The rows come from 5 hidden closed curves, with some noise, and rows from the same curve form a group. Each curve winds through 8 dimensions. The rows are also pushed far along 4 directions, which tell nothing about the answers.
In the rows, 128 means zero.
Known rows, each followed by its group:
[136 162 136 128 124 138 114 124 165 110 127 117 154  73 158 143 120 128]
k_546
[178 163 109  87  93 196 100 118 117  84  46  99 153 113 166 154  85 145]
k_546
[141 178 145 111 139  90 135 173 118 161 137 107 103 180 111 106 175 126]
k_604
[116  49 121 159 109  99 138 104  77 128 201 169 120 114 120 135 103 117]
k_604
[133 102  95 117  99 111 120 116 101 121 101  98 138 172 117 152 159 119]
k_47
[171 149 127 102 108 147 141 129  87 104 100 136 157 113 162 140  95 134]
k_604
[ 99 137 141 124 166  98 124 162 148 180 176 115  87 157 101  76 180 128]
k_604
[123 145 111 143 135 121 115 134 133 123 140 122  97 171 102 141 182 102]
k_604
[136 144 114 103 129 123 119 154 144 158 117 105  86 157 110 100 155 123]
k_914
[152 111  81 133  53  97 161 118  84 101 117 128 115 153 162 112 128 105]
k_47
[144 103 120 115 108 117 196 152  76 144 150 203 146 106 113 126  79 111]
k_47
[124 131 141 128 145 174  89 133 151 128 109  99 101 142 124 120 124 153]
k_546
[170 209 124  94 133 161  97 108 147  94  39 119 132 117 108 141  95 132]
k_604
[122 109 162 119 134  62 173 151  93 176 200 184  88 140  80  79  70 149]
k_47
[148 106 125 117 153 156 157  99  99 104 136 196 139 100 127 146  74 134]
k_546
[141 116  97 108 105 156 102 118 123 104 103 100 129 142 131 131 126 134]
k_546
[156  93  82 114  67  69 142 125  75  92 114 122 150 144  95 103 181  89]
k_914
[162 129 127 101 113  93 181 137  97 148 167 168 122 122 135 128  64 146]
k_914
[145 139  76 105  87 114  81 106 124  94 128  92 153 133 129 129 132 114]
k_58
[104 142 148 135 135  52 126 168 153 195 148  68 102 178  92  89 210 133]
k_47
[117 109 155 155 143 186 128 128 139 118 159 142 139  85 195 163  97 141]
k_47
[161 204 151  72 159 187 104 177 129 151  53  89 113 173 129 108 134 156]
k_604
[126  87 118 137 115 117 145 122  94 119 146 129 154 131 147 128 152 121]
k_604
[ 91 147 139 144 156  91 130 150 160 203 102  84 108 191  81 102 193 131]
k_47
[139 151 106 111  95 142 131 140 139 131  94  97 172 114 155 139 129 132]
k_546
[144 125  98 134 100 169 136 100 104 109  69 150 159 107 155 179  91 106]
k_47
[156 103  91 123  94 115 147 125  85 122 199 174 121 105 159 137  83 102]
k_58
[112  83 119 123  97 101 135 124  97 111 170 138 136 134 141 147 113 129]
k_58
[126 159 179 144 170 151 122 131 155 115 117 109 127 142 146 152 140 160]
k_546
[ 91  72  86 157 115 117  84  67 155  69 142 109 135 122 139 184 184  93]
k_914
[117 144 159 140 182 206  85 124 156 111 125 116 129 114 162 169 131 143]
k_604
[141 143 110 130  85 122 130 116 107 112  64 120 148 125 128 125 120 111]
k_914
[117 134 100 142 134 134 100  84 158 121 133 114 128 102 170 175 151 109]
k_546
[169 137  96 101  85  72 157 159  77 125 107  96 143 201 105 124 187 110]
k_58
[149 122 106 125  87 109 109 122 123  98 111  98 132 112 143 143 169  97]
k_914
[122  90 129 152 121  98 131  92 115  82 182 176 108  98 132 141 108 106]
k_47
[129 109 133 106 145  84 163 152  95 198 143 150 104 166  65 109 126 141]
k_546
[112  68  85 141 105 136 123 103 106 110 152 125 141 144 152 155 144 116]
k_604
[128 145 162 143 168 192 102 121 154 131  66 123 107 116 123 112 114 143]
k_47
[129  68 107 132  84  95 146 132  77  84 181 173 145  97 122 114 136  90]
k_914
[152 181 152  85 143 147 100 112 141 116  60 127 120  99 118 123  81 144]
k_58
[168 160 129  99 112 180 130 130 116  92 121 160 150  58 181 138  54 129]
k_914
[111 156 181 162 196 174 106 118 175 161  79 118 103 124 105 109 126 152]
k_546
[119 164 146 151 149 136  99 145 183 137  97  75 104 136 129 112 205 117]
k_546
[141 109 125 123  88 119 125 121  89  76 140 160 153  79 140 135 101 105]
k_914
[ 80  59 118 160 130  60 168 113 120 119 230 167 136 126 132 140 165 106]
k_58
[140 200 140 110 138 104 149 146 150 143  88 120 130 149 104 118 136 137]
k_604
[112 128 149 123 168 144 125 113 158 133 164 163 144  72 111 112  72 153]
k_546
[144 185 134 103 143 171  62 132 161 116  85  82 139 116 121 119 117 142]
k_58
[101 109 149 172 211 188  92  96 162 132 169 139 147 114 122 139 119 144]
k_58
[167 138 134 103 126  96 181 142  83 157 173 198 107 116 122 114  45 130]
k_58
[119  76 113 147 121 123 116 106 105 124 124 119 135 134 115 118 157 117]
k_604
[161 163  57  85  61 105 138 124 108  96  89 110 132 157 157 139 145  95]
k_47
[114  72 119 132 118 126 146 140  90 169 203 168  97 131 124 102  68 138]
k_914
[154 108 110 151  90 183 107  79 123  60 129 160 143  37 199 167  59 112]
k_546
[141 136 134  97 139 105 131 136 131 150 124 139  86 144  80 108 109 135]
k_914
[102  69 109 176 125 141 102  85 139  93 140 130 119 105 140 136 161  99]
k_47
[107 104 115 151 121 101 138 107 142 125 163 125 163 100 152 137 150 118]
k_47
[119  99  78 134  95  97 138 128  95 144 128 107 114 195 113 115 177 107]
k_604
[ 97 143 121 171 115 123 111 111 176 143  98  85 127 140 142 167 165 118]
k_604
[138 112 115 105 114  80 167 114 102 108 173 194 119  91 119 113  93 106]
k_58
[133 107  68 118  68 107  91  95 120  91  98  89 126 147 135 157 166  96]
k_914
[114  93 131 120 120  80 158 131 115 113 137 152 113 130 114 124 169 104]
k_58
[118  83 128 119 132  77 158 132  90 140 174 152 128 170  84 130 135 133]
k_47
[161  98  72  85  47  74 126  92  74  76 112 144 132 113 127 141 103  99]
k_58
[121 141 178 139 187 143 141 130 158 171 153 128 124 127 144 146  98 174]
k_914
[176 144 102  97 111 136 116  87 116  81  51 109 168 119 125 137 123 130]
k_914
[131 117 124 126 138 121 127 149 117 148  97 100 114 188  88 104 187 123]
k_58
[129 109 157 135 155 137 140 125 105 141 144 165 140 123  93 112  69 153]
k_58
[150 150 119  80 102  69 121 161 109 171 101  88  96 184  75  83 153 134]
k_604
[175 170 117  85  87 121 130 153  94 135  94 125 133 113 125  76  88 128]
k_914
[118 124 154 134 165 122 159 135 121 143 164 170  83 164  93  84  94 158]
k_546
[130  70 106 146 125 134 132  73 104  89 117 156 144 111 137 158 128 109]
k_58
[118 148 134 105 164 177 105 116 156 149 129 137 116 110 124 119  60 165]
k_546
[163 172 140  91 131 131 135 129 118 106  68 119 157 136 123 143 116 143]
k_47

New rows, each followed by its group:
[154 130  88  92  57 123 152 132  88  77  86 131 159 124 166 142 123 106]
k_58
[ 99  64  90 140 104  84 148 109 107 141 225 184 138  87 128 151 101  95]
k_47
[138 106  96 144  74 124 107  88 110  80 100 123 167  91 145 140 114 106]
k_58
[121 138 135 160 156 166 132  95 174 123 117 142 144  81 169 152 111 127]
k_914
[101  79 147 126 158 130 126 154 124 162 190 134  86 164  84 100 123 157]
k_546
[119  84 143 137 164  87 139 125 124 157 196 150 118 124  83  86 128 143]
k_914
[151 205 176 121 161 146 157 154 139 154  79 147 130 121 114 115  87 150]
k_604
[ 93 106 141 145 130 153 112 120 123 117 132 141 131 120 133 143 105 128]
k_914
[155 136 107  98 130 107 171 135  92 149 114 166 112 149  97 112 123 119]
k_546
[137 177 140  88 128 147 136 176 141 178 107 102 123 149 126 107  99 166]
k_546
[ 96 106 159 130 154 143  91 119 143 127 145 110 122 130 133 156 123 154]
k_58
[128 179 142 116 156 150 113 128 157 119  93 113  95 159 137 123 133 138]
k_47
[177 159 126  95 123 190 119 139 111 106  64 126 153  96 143 102  93 137]
k_914
[141 107  94 130  74 138 138  99 108 105 118 150 145 101 159 167  64 121]
k_604
[136 124  54  90  76  75 136 122 119 130 138 117 128 143 104  99 146 106]
k_546
[149 105  86  86  70  59 133 111  80 107 152 154 117 125 101 112  95 109]
k_58
[158 145 105  97 102 148 123  87 113  60  86 134 176 102 165 186  86 130]
k_914
[117 113 107 133 124 135  74  77 151  90 116  88 173  99 155 191 153 121]
k_47
[109 126 147 149 158 184 106 137 147 139 152 147 130  93 124 101  87 135]
k_58
[106 137 163 120 182 143  91 139 150 153 180 131 119 130  91 107  86 163]
k_58
[170 231 141  77 137 151 127 132 152 114   9 106 141 121 141 124 121 132]
k_58
[ 88 107 170 173 171 163 128 144 155 151 157 115 109 145 161 135 149 151]
k_47
[124 118 169 137 176 163 120 138 123 129 154 139 151 131 116 138 106 159]
k_58
[127  69  85 156  80  73 161  99  96 111 138 119 151 158 134 159 172 106]
k_914
[112 170 141 117 158 134  96 145 177 173  93  77 109 141 123  90 169 137]
k_604
[125 140 105 144  97 132  79 110 148 108 106  73 156 102 170 128 172 106]
k_914
[ 89  93 178 176 162  82 172 153 134 168 214 169 115 123 106 126 137 131]
k_604
[ 97 114 109 135 112 135 107 137 146 114 149  92 138 143 162 146 178 113]
k_58
[147 123 150 107 145 158 156 138  99 143 134 166 144 108 134 155  71 153]
k_546
[122 196 153  97 144 178 100 167 142 152  52  90 114 165 123 111 120 149]
k_914
[178 181 101  81  84 100 166 158 114 128  55 123 110 160 109 106 141 105]
k_914
[158 134 124  97  77  83 142 162  89 129 123 137 110 126 103  92 119 109]
k_58
[ 91 129 174 163 185 117 158 147 167 172 145 134 108 151 108 128 161 140]
k_914
[112 126 170 130 151 155 111 124 129 106 159 160 142  82 147 156  76 144]
k_914
[148 143 176 120 174 151 154 150 111 141 131 153 142 137 122 139 100 157]
k_58
[131  91 113 140 109 143 150 125 106 111 161 172  98 121 124  88  78 128]
k_546
[136 144 147 126 126 165 155 164 123 141 138 152 100 132 135  88  68 154]
k_546
[ 94 107 123 160 140  99 138 133 138 147 184 141  95 171  96 148 154 118]
k_604
[107 121 149 156 161 105 137 138 141 177 123 123  84 161  74  84 161 133]
k_546
[124 127 173 110 129 134 165 172  96 178 147 179  89 123 120 101  43 152]
k_58
[117 126 136 126 101 128 149 148 113 143  98 138 115 128 130 106 110 125]
k_58
[144 157 124 131 134 126 130 152 118 133 127 141  91 151 102 107 154 101]
k_604
[144 227 161 106 169 155  88 136 175 135  82  97 122 114 142 127 127 143]
k_604
[136 112  95 126  95  92 118 156 117 131 122  72 126 167 116  89 230  97]
k_914
[ 82 116 174 148 178 154 138 160 165 180 183 134 139 111 129 127 113 166]
k_546
[120 102 148 159 156 149 116 103 126 108 130 127 167 121 133 159 128 141]
k_58
[170 122 112  83  85 112 168 153  76 104 116 183 108 122  97 110  87 104]
k_914
[158 159 157 102 143 189 101 125 130  96 121 172 138  44 143 123  31 142]
k_58
[144  98  81 132  86 107 145  82  92  84 143 160 112 139 131 118  91 121]
k_546
[127  97 103 154 120 125 117  54 149  72 117 153 154  66 140 166 117 102]
k_914
[ 96 114 156 142 209 153  94  95 185 148 177 122 124 113 129 141 115 168]
k_914
[114  96 113 148 130 140  86  95 152  85 157 123 122  91 151 146 160 102]
k_47
[158  89 103 125  96 116 169  95  73 125 151 207 135  70 138 153  52 110]
k_546
[124  80 102 129 131  87 129  87 125 114 180 132 137 130 115 141 137 132]
k_914
[155 123 112 112  90 121 152 111 109  87 175 186 159  40 161 139  49 121]
k_546
[162 164 132 108 118 187 105 138 125  93  70 117 156  86 158 119 120 122]
k_914
[148 141 140 126 109 134 172 167 103 144 131 162  84 148 117  67  77 142]
k_546
[ 99 119 128 155 112  67 130 146 132 182 124  78 108 187  97 102 198 120]
k_914
[110  92 153 137 172 121 140 169 123 177 182 131 109 155  89  75 163 145]
k_914
[122  99 165 114 161 117 170 166  98 183 182 168 115 146  97 129 104 157]
k_546
[147 182 153 123 207 186  97 133 159 157  89  97 131 164 111 128 137 155]
k_58
[156 141  81 117  91 166 119  98 103 105  53 117 147 134 153 143 104 121]
k_604
[167 146 111 104  78  62 169 143  87 140 116 141 113 140 128 119 127 102]
k_58
[158  69 110 102 107  68 177 119  58 117 186 194 130 123  75  91  84 128]
k_914
[103 166 157 121 176 185  68 146 178 148 118  72 118 149 147 144 138 160]
k_58
[146 150 143  79 135 120 144 144 112 166 130 154 131 113  86 101  44 164]
k_546
[111 142 135 138 169 144 101 105 174 115  85  69 156 164 137 167 198 146]
k_914
[151 111 126 133 129 191 100 107 127  99 128 133 156  62 174 129  96 130]
k_914
[129 141 115 154 111  91 148 132 124 134 101 107 140 155 122 118 198 101]
k_604
[137 134 130 119  84  86 130 151 109 141 107 113 115 133 103  96 136 114]
k_58
[ 90  92  74 166  97  69 122  91 145 136 135  91 143 155 126 145 208  88]
k_47
[152 183  89 103 103 186 106 100 153  77  24 108 161  99 171 132 117 110]
k_58
[143 124 104 140 147 179 104  91 130 100 124 141 164 102 134 134  93 127]
k_58
[135 161 171  92 188 183 122 162 131 157 137 152 109 113 130  91  83 161]
k_604
[165 129  81 100  66 142 111 120 105  85  83  89 146 138 156 151 137 119]
k_546
[130 160 136 103 105 112 140 158 120 171  98 112  96 159 130 111 109 138]
k_58
[111  93  95 133 101  58 117 101 118 118 148 100 140 161 108 151 186 109]
k_47
[130 110 118 128 130 124 133  80 133  77 158 186 145  50 156 149  87 105]
k_58
[164 176  95  78 111 147 121  91 140  79  67 133 168  89 145 138  81 130]
k_604
[100 142 173 167 174 119 125 151 165 194 133 108  91 138 120 129 184 128]
k_546
[154 117 114 104 126 141 142  92 100 107  79 168 130 113 121 130  82 123]
k_58
